The groups are shells around one centre, one inside the other: the same stretched ball of 5 dimensions in 9 sizes.
In the rows, 128 means zero.
Known rows, each followed by its group:
[124 162  76 212 136 144 168 137 147 161 179 134  96  94 126 165 186 131
 141 106 127  81]
K642
[132 172  95 137 136  93 176 161 104  96 160 116 101  91  93 121  96 121
 163  89 127 147]
K291
[130 191  94 137 133  79 157 165 101  84 176 113 132  82 105 125  97  92
 142  75 133 169]
K958
[106 195 106 148 140  63 137 159  99  86 189 112 117  73  99 123 126 106
 133  88 129 169]
K878
[140 168 110 135 129  87 159 174 110  95 164 104 118  87 100 118 104 114
 139  83 138 165]
K766
[133 154 145 116 127  67 119 151  89  96 149  79 103  88 101  88 117 148
 120 130 155 196]
K188
[131 184 106 119 133  69 156 166  91  75 165 105 122  84  95 109  81 105
 148  84 135 183]
K958
[150 171 119 141 119  87 132 173 114 100 170  92 146  84 122 120 121 100
 106  85 154 182]
K291
[106 185  96 190 137  96 133 147 126 127 198 120 115  77 120 148 178 113
 118  98 132 130]
K188
[132 184 106 121 132  73 147 151  87  81 161 102 123  86 103 107  88 109
 143  99 141 184]
K105
[125 196  86 164 132  91 150 158 115 101 189 119 138  79 119 142 128  87
 130  76 133 152]
K71
[129 169 130 134 128  68 130 175 106  93 173  93 119  80 101 110 124 120
 117  93 144 183]
K766
[135 167  93 141 136 101 179 158 107 103 157 117  99  94  96 123  99 124
 165  92 128 140]
K913
[134 147  96 201 131 137 166 163 153 158 176 122  94  94 118 156 185 139
 131  98 132  92]
K913
[140 165  93 185 126 127 145 140 132 142 172 112 124  92 136 146 165 118
 118 108 146 125]
K71
[146 152 110 184 121 125 140 158 141 146 172 104 123  92 133 143 174 125
 106 103 150 130]
K766
[123 204  73 134 141  81 175 149  90  76 172 126 125  84 100 127  75  87
 169  76 123 159]
K188
[133 179 125 129 126  69 118 151  93  90 167  89 133  82 116 105 117 112
 112 109 154 196]
K642
[135 154 120 180 124 108 133 172 140 136 182 102 118  85 122 139 178 126
 102  96 146 138]
K958
[145 161 112 184 119 114 133 175 146 136 186 103 139  84 134 146 175 108
  93  84 150 141]
K878
[134 146 112 176 129 122 141 133 125 148 157 104  94  97 123 130 170 152
 125 133 147 125]
K642
[119 184  98 135 140  74 167 169 100  84 174 117 106  82  87 120  97 111
 158  79 123 158]
K913
[134 170  97 139 135  96 166 147 101 103 155 111 103  93 102 118 102 126
 157 104 134 150]
K105
[119 174  83 188 138 115 170 162 136 129 187 131 103  85 109 155 157 116
 145  81 121 107]
K958
[137 170 122 136 126  77 140 180 111  93 173  97 127  82 105 116 117 110
 120  83 144 177]
K958
[140 140 124 163 126 115 134 138 120 142 151  95  95  98 120 119 162 157
 119 138 153 141]
K878
[145 166 146 119 118  64 104 165  95  89 162  73 142  82 119  95 118 115
  92 109 166 215]
K71
[121 170 130 148 130  69 126 179 115 100 184  97 117  76 102 118 144 119
 110  90 141 174]
K71
[115 165  69 216 141 145 171 122 141 164 177 139  84  95 124 166 189 139
 152 118 123  72]
K71
[114 193  98 117 143  63 154 137  73  72 160 110 104  84  91 104  78 116
 165 107 130 179]
K913
[142 168 110 124 129  89 149 140  90  97 146  97 115  95 110 105  94 125
 143 116 148 175]
K878
[119 160  79 206 139 136 177 151 147 154 181 136  86  92 112 163 179 135
 150  96 120  79]
K291
[144 139 127 183 120 124 122 147 138 156 164  93 111  94 135 132 191 147
  95 128 159 135]
K878
[141 148  99 179 129 131 160 145 133 147 159 113  99  98 121 140 159 141
 135 114 141 114]
K766
[126 169 127 124 131  70 123 136  84  95 154  89 109  87 107  96 114 136
 128 130 151 189]
K291
[119 161 118 148 136  89 135 131  99 116 157 101  91  91 106 111 138 149
 137 134 142 155]
K766
[115 199  71 143 145  87 180 141  92  86 170 131 106  86  95 130  88 103
 179  87 117 142]
K913
[117 184  78 184 139 109 168 155 128 122 188 132 109  84 110 153 148 108
 147  82 121 114]
K105
[116 172  81 194 140 118 172 160 139 135 188 134  96  86 107 157 165 121
 147  84 119  99]
K642
[115 179 102 177 134  94 136 152 122 120 188 115 116  80 117 140 162 115
 121  98 135 140]
K105
[144 157 127 158 120  97 123 166 125 122 171  91 130  86 125 124 155 121
  97 102 156 166]
K105
[133 158 116 186 125 109 136 177 146 137 188 107 120  82 122 145 182 121
 101  88 143 133]
K291
[104 190  59 203 147 121 180 139 132 133 194 148  96  85 111 167 162 111
 162  87 110  87]
K188
[139 163 110 170 124 111 126 134 119 134 166  99 124  91 135 130 161 126
 109 123 154 149]
K188
[129 162  87 178 135 126 162 126 120 140 160 120  95  97 120 140 150 137
 148 122 135 113]
K642

New rows. What belongs after each?
[126 191  73 167 137 103 174 160 119 105 184 130 123  84 110 148 120  93
 152  71 123 130]
K642
[134 143 133 176 123 109 115 147 130 147 167  91 107  90 127 125 188 150
  95 132 157 145]
K291
[122 151  93 195 136 133 158 129 133 158 165 122  81  97 119 146 181 153
 142 129 133  96]
K642
[159 156 135 140 113  90 125 185 123 108 166  82 146  86 124 116 132 109
  92  87 162 186]
K188
[138 167 110 152 128  93 155 183 124 106 176 107 122  84 105 129 127 111
 127  76 137 154]
K642
[120 171  68 212 138 138 178 150 149 151 188 141 100  90 120 171 178 118
 147  87 119  79]
K291
[141 153  98 161 130 120 169 151 122 129 155 113  98  98 110 131 132 136
 148 106 137 125]
K642
[134 177 116 149 125  84 121 150 107 106 174  95 136  83 125 120 137 108
 107 105 152 177]
K291
[120 169  79 209 136 133 162 144 145 152 187 132 103  89 125 164 185 122
 135  98 127  91]
K766
[123 181 120 148 129  74 116 147 101 101 178  96 129  79 119 117 140 113
 109 109 149 180]
K291
[108 176  85 189 141 112 153 128 122 136 180 127  94  87 116 147 169 131
 144 116 127 111]
K766
[135 161 131 150 123  88 113 147 109 117 166  87 123  86 124 113 151 130
 101 123 158 175]
K766
[127 174  71 191 137 128 181 154 137 134 181 136 105  90 114 160 150 113
 153  82 121  98]
K958
[134 150  93 184 133 133 170 147 136 148 163 121  90  98 115 145 161 143
 145 110 133 102]
K766
[151 152 111 149 123 113 150 150 116 124 150  98 115  97 120 120 127 132
 129 113 151 151]
K913
[139 167 105 129 131  91 162 155  99  97 152 105 109  93 100 112  95 123
 151 100 138 163]
K766
[117 171  69 214 139 139 174 145 148 154 189 140  98  89 121 171 183 122
 146  92 120  78]
K291
[142 159 135 136 122  78 129 182 114 101 169  87 126  83 108 111 129 120
 107  91 152 183]
K291
[102 181  86 189 143 103 154 142 123 128 190 130  95  82 109 149 167 124
 144 102 122 114]
K642
[116 173  90 151 143  98 167 134 100 111 160 121  86  92  97 124 118 136
 166 115 126 133]
K958
[132 180 102 121 134  80 151 136  82  86 151 103 113  91 104 105  85 119
 153 113 141 177]
K913
[117 187 101 160 135  81 148 174 118  99 192 116 122  76 104 136 135 101
 129  74 129 152]
K291
[118 152  93 213 136 136 156 146 151 165 183 127  86  91 120 160 205 145
 129 111 129  84]
K291
[119 168  95 202 133 118 148 159 145 144 193 123 109  83 122 157 189 121
 119  93 132 109]
K766
[116 175 111 172 132  94 119 131 112 126 178 104 115  83 126 129 168 127
 112 124 146 151]
K71
[132 187  90 157 131  93 161 171 118  99 183 118 133  82 111 139 118  91
 136  68 131 150]
K766
[150 159 105 157 123 114 150 154 121 124 159 103 124  95 124 129 132 120
 125 103 149 148]
K642
[134 173 118 135 129  74 148 185 110  89 175 101 123  81  98 117 111 108
 128  76 138 174]
K913
[137 166 129 116 128  68 138 168  93  84 157  89 116  86  97  98  98 124
 129 101 147 192]
K642
[142 155 101 162 129 120 155 136 118 133 152 108 104  99 120 128 138 138
 138 121 144 132]
K291
[124 167 131 124 133  64 132 160  93  89 162  92 105  83  95  99 113 133
 131 110 143 185]
K642
[125 166 136 145 127  71 118 172 112 103 178  90 119  78 107 113 146 125
 104 101 148 179]
K642
[121 183 133  98 133  43 119 144  66  65 156  84 116  81  95  82  84 124
 132 120 149 219]
K188
[115 198  94 129 140  66 150 140  81  77 170 113 117  81  99 114  90 104
 154  99 131 176]
K291
[113 169 130 140 135  67 125 153  98 100 170  96  99  81  98 107 137 138
 125 117 141 174]
K291
[116 188 113 136 135  65 129 147  91  87 175 102 120  79 105 112 118 113
 129 105 140 182]
K958
[140 167 104 186 122 116 135 163 140 137 185 108 136  85 135 148 173 108
 101  90 147 136]
K913
[123 186 106 117 138  63 157 163  85  71 165 107 112  82  88 106  80 110
 155  88 131 181]
K642
[132 153 103 203 127 133 137 139 144 162 176 112 108  92 136 151 200 138
 110 120 146 109]
K291
[129 156 141 132 127  72 117 155  99 104 160  84 107  85 106  99 135 142
 112 124 153 185]
K642
[134 172  80 170 134 121 166 133 117 127 163 121 110  95 121 140 133 119
 149 107 134 123]
K291
[123 153 136 141 131  81 119 137  98 116 155  88  93  89 107 101 146 156
 120 142 151 171]
K878
[137 177  79 164 133 115 171 146 118 117 167 122 118  92 117 141 121 108
 150  91 132 129]
K766
[101 193 105 134 144  61 137 130  80  85 171 110  99  80  96 109 111 124
 151 118 131 173]
K71
[110 195  69 168 145  99 175 140 109 106 181 136 103  84 103 144 122 107
 167  88 116 123]
K642
[129 160  71 204 137 144 185 149 147 154 175 137  92  96 117 164 168 129
 155  94 121  78]
K291
[126 162 121 138 133  81 144 160 105 103 162 100 100  87  97 111 124 136
 135 108 139 163]
K958
[114 166 116 149 138  87 131 121  94 116 157 102  89  90 108 110 141 150
 138 142 142 156]
K878
[129 184 122 131 128  63 128 174 100  81 179  95 136  76 106 112 112 100
 115  83 145 193]
K766
[135 167 131 144 123  77 120 173 114 103 176  90 131  80 115 116 140 115
 101  96 152 182]
K105
[114 170  93 198 137 115 148 147 136 142 188 124 100  84 118 153 184 128
 128 103 129 108]
K105
[128 185 111 156 127  77 132 179 119  97 192 104 141  74 115 132 138  92
 108  72 141 170]
K878
[101 182 101 143 147  72 157 144  93  94 171 118  84  82  86 117 117 133
 162 108 121 150]
K71
